The same things were measured in two ways. Each way mixes the same 13 hidden numbers, adds some noise and spreads widely along 6 directions of its own, which tell nothing about the thing.
Some things both ways: the first way, then the second way.
[ 11  11   2  -3  -3   3   7  -9   0  -5   5   3   7  -2  13   3 -12   3
   5  12   1  -4  13  10  12]
[-20 -13 -22 -10 -13  22 -24   5  18  14  -5  -5  -6  -5 -17 -16  12 -47
 -36 -34  -1  26   7  -9  29]

[ 27   5   1 -18  -5 -16  -4 -16  10  -8  17   7  -4  -7  12 -12  17  32
  -5  23  -5   4   7  14  -8]
[ -2  10   3   9 -15   5  13 -14   0 -14  -3 -36 -14   8   5  -4   3  -4
  11   3  -3   0 -33   9   5]

[ 18 -15   2 -11   3  -5 -39 -24  20  17  -8  -5  -6 -14   0 -10   3  34
 -12  14 -22   2  13  23  -6]
[  9   1 -15 -10   9   3  -3  24  35  20   0  -7  -3  17 -16 -15   9 -21
  -4 -12 -11  16 -10 -18 -12]

[ -6  -1   5   3  30 -11 -38 -35  -3  -3  -2  -4 -20  -4 -18   3  27  14
  -6 -36 -23  -2  -3  -1 -17]
[ -8  11  12   1 -19   8   2  -8  11   5  25   5  12  25 -31   1  14 -10
  -6  -1  -7   5  10   8   7]

[  1  -6  11  36  29 -13 -45 -26 -27   4 -32  -3 -22  21  -9  17  15   0
 -13 -28   8  -9 -12  -1  15]
[-15  -3  11   5 -21   4 -10 -26   1  14  20 -12 -11 -13   7  -3  -1  -2
 -19  -9   3 -33  10  11  -4]

[-10   4   5  -2 -14  12  22  19  -3  15  -4   3   1  -9  17   3 -10 -12
   0  32  19  12   0  -2  13]
[-28  -6   2 -11 -27  11 -30  -5  -4   3  10  -7  -8  -9 -11  -8   8 -31
 -26 -20  -8   9  -2   7  17]

[ 15   9   8   0  10  -3 -65 -35  -8   0  -4   5 -28  21  11  17  23  29
   3 -13  -7 -14 -13  -1  -1]
[-15 -16  19 -18 -20   2 -11  -2  22  24  11  -2 -14  17 -29  -2  21 -22
  -9 -32  -9  -4  19  14 -21]

[  8 -20  22   7  43 -10 -23 -11   4  11 -33  -3   7 -22  -7  10 -16 -23
 -18   1 -12  -6   1  13   6]
[-18   0   4 -22  -6  -3 -26   3  17  16  12 -12 -19 -17  -5  -5 -16  -2
  -5  -7  -1  -1  -9   9  -4]

[ -4  22  -4 -24 -15  19  -6 -19   2   1  13  19 -11  17  13   4  -1  14
   9   2   3  -5  -1   8   2]
[ -6   4  -4 -18 -38   2 -13  -1  15  26   6  -2 -12  14 -16   4  12 -37
 -24 -34   2  18  10 -10  -3]

[-14   7   2  -9  10  21  -4 -25  21  14  -5   0  -8 -16   8   8  18   1
  12   0  -4 -14   7   8  23]
[ -7  28  -1  21   5  15   5 -22 -17 -15   0   2   9  18  -1  11   1  -8
   1   3   8   8 -21 -14  24]

[  0  -5   5  27  17   9  23 -12 -18  -7 -13   6  15  22 -13 -22  12  -7
  -1 -20  -6  19  -8   8  14]
[ -1   6   3  -4  11   0   4 -21   8  -3  -1  -9   6  -8   6  -2 -11  14
   5  -6   9  -8   2 -12  -3]

[  6  -7   9  17  21   1 -15 -17 -11   9 -23   0  -6  20 -11  -1  -7  12
   8 -13  -9  -9  -2   7  -1]
[-15 -28 -14 -14  -9 -10 -11   4  10  24 -12   1   4 -20   7 -21   3   8
 -34  -6  -8 -12  15 -12   8]

[ 24  29 -23 -17 -21  -6 -18 -13   1   7  12   2  -3  -3  18  11   0  11
 -20  26  15  -7  12  -2  18]
[-12  42  22  -5 -12  -2   5   0   2   3  21  -1  -6   7 -16  22 -11  12
   7  -3   3  -9 -14  13 -10]

[ -8  17 -24 -36 -17  -1 -24   0  10  18   5 -20   0 -44 -17 -10  -4  16
 -11  24 -13  21  21  -8  20]
[ -5  -3 -13  -9   5   3  -1 -15   1   2   5  -2  -4   4   7   2 -10  17
  12   7  26   9  -7 -13   9]

[ 26   8  25  13  20 -17   5  15 -25 -24  18  -7  22  13   3 -36 -17  -5
 -12  17  -3  19 -23 -11 -13]
[  0   7 -14 -13  13  -1   8 -17  18 -16  16  21  27  -4  20 -15   7   8
  -6  -4  20   1 -10   3  -6]

[-11  17  42   2  15  31  20 -30  17  -2  14  35  -6   0  37  -8  12 -11
  14   2  -2  -4 -16   7 -18]
[-27  17   2 -13  18   6   6  13  23  -4  -1  -1  -7  15  27 -10 -11 -12
   2 -13 -20  12 -11   4   3]

[ 26 -11  17  28  17   6  34   4 -15 -15   4   2  19  28   1 -44  21   4
   1   9  -5  19 -26   6   7]
[ 13  11  -8   7   8  -4  11 -19   0  -9   8   1  16   8  -8   6   9  -9
  15   3   6  -1 -15  -9  -3]

[  7  -3   0 -13  11 -12  -8   1  22  19 -10  10  -6 -36   3  19 -15 -16
 -25  15   2  11  11  16 -17]
[-12  11 -18 -12  -8  14  10  16  19 -22  24 -14  11  -1  11 -17   3  -9
  10   5 -20  22 -12   1   6]

[-11 -22  31  16  26   1   3  -8  -9  -7 -12  -2   4   9 -14 -23  24   3
  15 -19 -24  21 -16   3  -9]
[-15 -21  16 -25  -3 -18 -10   9  -1   6  20  10   9  -2 -22 -14  -8   6
   1  18 -18  -7   6  -3  -6]

[  9   3 -30   0   3  -1 -13 -21  -3  20 -34 -10   3   6  -5  17  24  23
  10   1   2 -13  17  -4  28]
[  1  -5  11   3   0 -24  -1 -30 -14  14 -15 -13 -13  11  10  12 -16  32
  12  19  10 -20 -15  -5   7]

[ 32 -13  12  33   5 -17   0  -6 -17 -11  -7  -1 -10  18   2   6  20   8
   5   3   5  -8   0  16  12]
[ -7  -5   1   4 -17  14  -6   7   0   1  21  -5   7  17 -25 -16  16 -27
 -11   4 -16   3  -4  -9   5]

[ -8  -5 -11  -8  11  29 -18 -29  18   5 -10   0   4  12   6  19  13  -4
   9 -22  -6 -27   4  19  12]
[-25  -2  15 -14   8 -13  -9  29  -9  17  -8 -15 -22 -31  -8  -9 -19  43
   1   8  -6 -26  -8   1   4]

[  6  -6  -1  13  34 -14 -13 -29   1  17 -18 -15 -11 -19 -25 -32  40  26
 -16   4 -10   3  -3  -1  27]
[-22 -11  -2 -20 -31 -19 -22  17 -10  34  22   7 -21  -6 -43  20 -16 -32
  -6   7 -14   2   2  -1  10]

[ -2 -15  11 -29 -15  35  10  12  19   6  16  18   5  13  17 -17 -19   1
   1  21  -9  11 -16  25 -30]
[ 14  35  18   2   2  -3  13  -7  14 -12  -7 -21   7  10  11 -15  19  35
  12  -7   2  -4 -33  -5 -30]

[ -5 -14  11   4  20  12 -21  -3   9  22 -29  -2  -4   3   7  13   4  -5
   4   6   3 -10 -11   4   2]
[ -5  -1   9 -18 -19 -11 -23   2   6  21  14  11  -7  19 -15   0  14 -25
 -14 -18  -6   0  -6  -2 -14]

[ 21  -2  18  -1 -20   6   5   7 -19  -6 -18  17  10   8   8  14  -4 -14
  17  20 -11  18   1   7  21]
[-15   0  14  -1   1   9 -36 -11  -4  -4  26  -7  20 -19 -44 -11   6 -12
  10   2 -27   8  23  -5  24]

[ 30   2 -10 -19 -11  -6 -49 -25  -1  10  -4   1 -13   9  -4   9 -10  22
 -15  11 -13 -18  12  17  18]
[ -8  21  12  -3 -12  -5 -12  13   2  21  13  -8   4 -22 -33   6  -2  26
  -8   1  -7 -16   2  -5  -4]

[  0  -5  24  22  29  22  17 -16  -2  -5 -23  16   1  23  14   7  21 -10
  26  -7  12 -17 -21  15  14]
[-27  20  27  24   0 -10   4 -26 -45 -25  -2 -21  11 -32  17 -13 -11  33
   4  29 -21 -30 -22   6  29]

[ -5   4  19  11   5  10  19 -16 -10 -14  -7  21   0  24   7  18  13 -18
  26 -22   1  -7  -4  10   6]
[-14  15  23  -1 -17  -4   4 -18 -19  -9  13  -4   3   9   5   5 -15  14
  -2  12  -3 -16  -4  -5   2]

[ -6  19   2  24  -9  13  44   5 -22  -1   9   2   9   4   8 -19 -10 -16
  -4  10  11  17   4  -9  21]
[-19   1   1 -27  11  -3  12  -2  23  15   2  10 -13  10  23   7 -35  26
  -7  -4  19  -7   2  -4 -19]

[ 27   8  32 -10  10 -24  17 -19  -7 -28  14  17  22 -20 -16 -33   2  -3
  -1   3 -42  27   7   8 -17]
[  3  25  11  -2 -18   9 -14 -25  13   8  16 -21 -17  23 -13  16 -14 -29
   8 -15   8  12  -1  -5   8]

[  5  -9  18  15  22   1  15 -10   3  -2  11  -6   4  -7  -5 -41  17   5
 -12   5 -14  12 -10   7   0]
[ -1  33   9  14   4  23  -2 -17   5 -16   3  -4  10  20 -15   1  16 -21
  -8 -19   7  10 -25  -2   4]

Other things, the second way, with their names:
(206): [-22  -6  11  20 -15  -7   3 -23 -30  -4 -14 -25  -2 -19  16 -17  -2  22
 -17  19 -14 -28 -17   3  25]
(199): [-18 -10 -14 -24   5   4 -19  17   2 -11  12   4  15 -16 -11 -11  10 -26
   7 -15 -26  18  15 -10  16]
(373): [-11   4  11 -21   0  -2  12   3  11  14   4  -6 -25  17  22  12 -23  20
   9  -8  14 -15   4  -8 -26]
(68): [  4  16  -9  15  11  22  24 -32  20 -31  10 -17  20   7  40 -38   4   6
   0   4  13  11 -20  -8   4]
(7): [-17  -8   4 -15 -31  -8   3  -5   6  15   2 -28 -25 -17   2  11  -5  25
  -3  -6   6 -23  -6  21 -11]
(162): [ 13   8 -18  14  14  15  12 -25   0  -6  -8  -5  11  14   8   0  19  -1
   8 -11  23   5  -4 -27   4]
(44): [-12 -12 -15 -13  -1   6   5   7  17   5   0  -7   2  -7 -10  -5   2  -8
  -3 -10  -3   9   9  -2   7]
(261): [  4  23  11   6  -4  -2   9 -17  -4  16   0   5  -7  25   7  28  -1  16
  -6 -10  17 -30  -2 -14 -20]
(345): [ -5  17   6  -1 -24 -11   0  -4   3  20  25 -15 -19   5   0  11 -22  -5
   4  10  -5 -18  -9   6  -6]
(88): [-10   8  -6  -3  13   6   0 -10  23   1  26   1   8   6  -4 -10 -20   6
   8  23   2  11 -14   3   5]
(325): [ -6   5  -4 -14  -4 -13  -4  -4   5   8   9  -3  -2   4   6   4 -21  -4
   8   8 -11   4   1 -11   7]
(306): [ -2 -16 -30 -14  12  -3 -20   6  11  -3   5  17  19  -6  -6 -21  23 -40
  -9 -13 -11  20  -5 -12  14]
(479): [ -7  14  -3  -7  -3  15 -17 -11  12 -23  31 -10  26 -25 -16 -18  18 -17
  11 -14 -13  17  10   2   9]
(246): [  2  22   1   1 -11 -12   9 -11  -9  -7   5   1   7   8  -5  13  14  11
  15   5   4   0 -25   7   2]
(57): [-24  13  22  -7  15   7 -23 -12  12  11   7  -9 -22 -12  -2  -2  -9  -7
  -6 -27   7 -17  -4  18   0]
(25): [  6  16  -7 -11  -6   1 -15   4   7  -2  26  -6  -3 -13 -10   6  -8 -17
   4  -6   9  -9 -13   0  -5]
(263): [-18   1 -24  -8   9  37 -17  18  24  -1  10   0  -4   4 -10 -18   6 -59
 -21 -33   0  30   2 -16  18]
(409): [-25  -8   8  -3 -13  -6  -2  -1  -4   8  -5 -23 -19 -28  15 -21  -5   8
 -13  -2  -8 -17 -16  10   2]
(216): [-18 -15   7 -21 -34 -10 -31  28  -8  28  29   6 -17   5 -42   6   2 -49
 -13 -10 -28  -7  17   1   4]
(12): [-13  22   6 -14  -3  -4 -23   7   8   6  -3  -3 -10   8   8  -2  13 -10
  -4 -22 -12   5 -23   8   3]
(337): [-13  11   0  -3 -24   5 -11  18   3   4  17  -2  15  -5 -42 -13  19 -22
 -12  -2 -26  20  -3  -1  18]
(310): [ -2  42  10  -4 -11  -7  -5 -28   3  14  19  25   2  19   7  28 -15  -3
 -19 -12  27 -13 -12   0 -10]
(469): [  0  11 -20 -11  -2   2 -16   8  17   0  -1 -21   9 -32   8 -28  -7  -9
 -12  -7 -13  21 -10 -30   7]
(203): [ -5  19   1  -9 -15  22 -19  10  -3  -5  28  -3  -1   5 -29   9  -2 -30
  -3 -14   5   6   4 -13   8]
(103): [  5  24  12   9 -12 -17   5 -14 -15  17  20   4 -15  19  -3  24 -20  -3
   6  16  12 -30 -12  -5  -2]
(192): [ -7   6   6 -10 -16  -9  -2  -5   2   9   9  -1 -11  11   2  -5  -3   6
  -5   2  11   1 -19   2  -5]
(100): [ -7  -6 -14  -8 -22  -7  17  -2  -9   0   3 -19 -13   0  16   8  -5   7
  15   9   1  -3 -12  -8  -6]
(253): [  9  24  13   1  -6 -10  33  -4  13  -1  15  -4   6  29  -5  18   0  10
  19   9 -10 -18 -13   8 -30]
(95): [-14   9   1   0  12   1  -2   3  -2  15  -1   7   2  -1  -7   7  -1  23
  -3  -2   3 -11   4 -11   7]
(156): [-23   1  -8   7   0  14 -20   4  -3  17  -8  -5  -4 -12  -2  -4   9  -3
 -32 -14  -3 -14  -4  -5  19]
(117): [-11   5   1   0 -30  29   4 -16   8 -15   5 -19   4  12   7 -11  24 -25
 -19 -30  -2   7   1   0  -3]
(484): [-14  23  25   9  18  16  -2 -24  10 -12   3  -3   6  23   0  -9  11   2
   4 -12  -2   4 -14   8   2]
(297): [-21  -2 -12  -5  15  -7  -7   0  -4  -2   0   2   8 -22  24 -16 -17  14
  -5  15 -10  -7  -8  -5  23]
(327): [  0   2   9 -15 -40 -29  10 -18   7  22  22  -2 -15  17  -5  22  -4  23
  11  17   8 -16 -14  25 -20]
(210): [-10  -1 -22  -2  22  14  -2   6  19  -3  -1 -13   8 -21   6 -18   7   1
   5 -11  -8   9   5 -10  11]
(133): [ -5  -8  -1   3 -26  22 -11  -1   3 -11   7 -30   8  -1 -16 -35  35 -11
  -9  -9 -13  16   2 -10  14]
(352): [-17  22  11   8 -15   1   9  -2 -15  -6   3 -15   1 -26 -12   8   1  21
  -7   2  -2 -20 -18  10   3]
(262): [-10  -6  -3 -22   9  -8  10   1  18  17  -6 -15 -27 -13  18  13 -10  25
  17 -16  13 -20   1   4 -28]
(378): [-42 -27  15 -14 -29 -11 -24  19  -9  33   6 -25 -32 -36 -31   4 -12 -12
 -13  -7 -33 -25  22  19  15]

Some of these things the first way, each followed by its name:
[ 17   8  33  14  16  -7  16 -15 -11 -11   6   8   8   4   0 -39  10  10
   7  14 -13   7 -11  -1   1] : (297)
[ 13 -15  -5   5  19 -10 -18  -5   5   6 -26  -3  21   3   2  23  -1 -27
 -22  -7   4  -2   3  13  12] : (25)
[ 23  -6 -14 -11  -1 -29 -44 -14  -1   2  -7  -4 -21  -9 -26  11   9  29
 -11  -4 -13   3  12  18 -12] : (133)
[ 19   0  25  19  23  -6  -2 -29 -10  -2  -2   9 -10   4 -10 -34  28  18
  -3  -1 -21   8 -15   2  -3] : (378)
[ 14   5  13   3  17   9 -34 -38   7  10 -10   8 -11  17  -4  11   7   2
  10 -19 -21 -26  -3   7   3] : (261)
[ 16  -9  15   9  31  -3  -7  -3  12  -4 -22  -7  31 -17  -4  13  -6 -27
  10  -6 -20  -5   5   8  -9] : (103)
[  4  -1 -30  -3   7   7  -8   8   2  26 -24  -2  -3   0   5  35 -18 -16
 -20   7  20 -10   7   5   8] : (7)
[ 24  -5   6  20  26 -21  23   9 -32  -8   5  -6   1  15 -15 -40  15  11
 -21  12  -2  12 -24 -15 -17] : (327)
[ 10  -8  10  13  21 -28 -27 -12 -15   2 -16 -17  -8 -33 -10  -5   1  10
 -23  12  -7  11  14   2  23] : (88)
[-15 -10  15   6  18  18   2  -9   5  14  -3  -4   3  10   3 -44  32  20
  -1   7  -3  20 -27  -4   1] : (306)
[ 24   9 -24 -26  18  -2 -34 -10  22  20 -12  -7   1  -8   8  21   2  10
  -9  17   4 -24   0   2   0] : (246)
[ -2  13  -4 -22  -6  31 -35 -23  19  17  -5   2  -8  -5  12  24  -9   1
  14   2 -13 -22   8   7  13] : (95)
[-27   5 -19 -21 -17   6 -12   0   6  21   9 -16 -12 -22  -6 -26  13  30
 -16  20   6  23   5  -6   6] : (192)
[-15  12  18   8  21   8   0 -19 -11   2   2   0   2   9  -1 -22   2  -9
  -9  -8  -2  -1 -13 -12  10] : (310)
[ 14   1  -6  13  22   7 -15 -24   0   0  -4  -8  -3   5 -22 -21  23  15
   0 -14 -15   0  -8  11  16] : (162)
[ 39   5   9  15  -1 -17 -14 -14  -7  -1 -14   8   1  16  11  15  23   7
  10  12   3 -12   0   2   8] : (216)
[  6   1  17 -19  -8  19 -33 -13  20  20  -6   1 -11 -12  22  25 -26  -2
  13  23 -12 -27  12  11   9] : (156)
[ 27  14  33 -14   5  -4 -39 -32  -4 -23  21  15 -19  19  21 -12   7  37
  12  15  -5 -18 -14  17   2] : (409)
[ 36  24 -18 -18 -23  -7  -7  -5   5  11   6   9 -13  -2   9   4   4  24
  -3  38  14  -3   7   8  18] : (100)
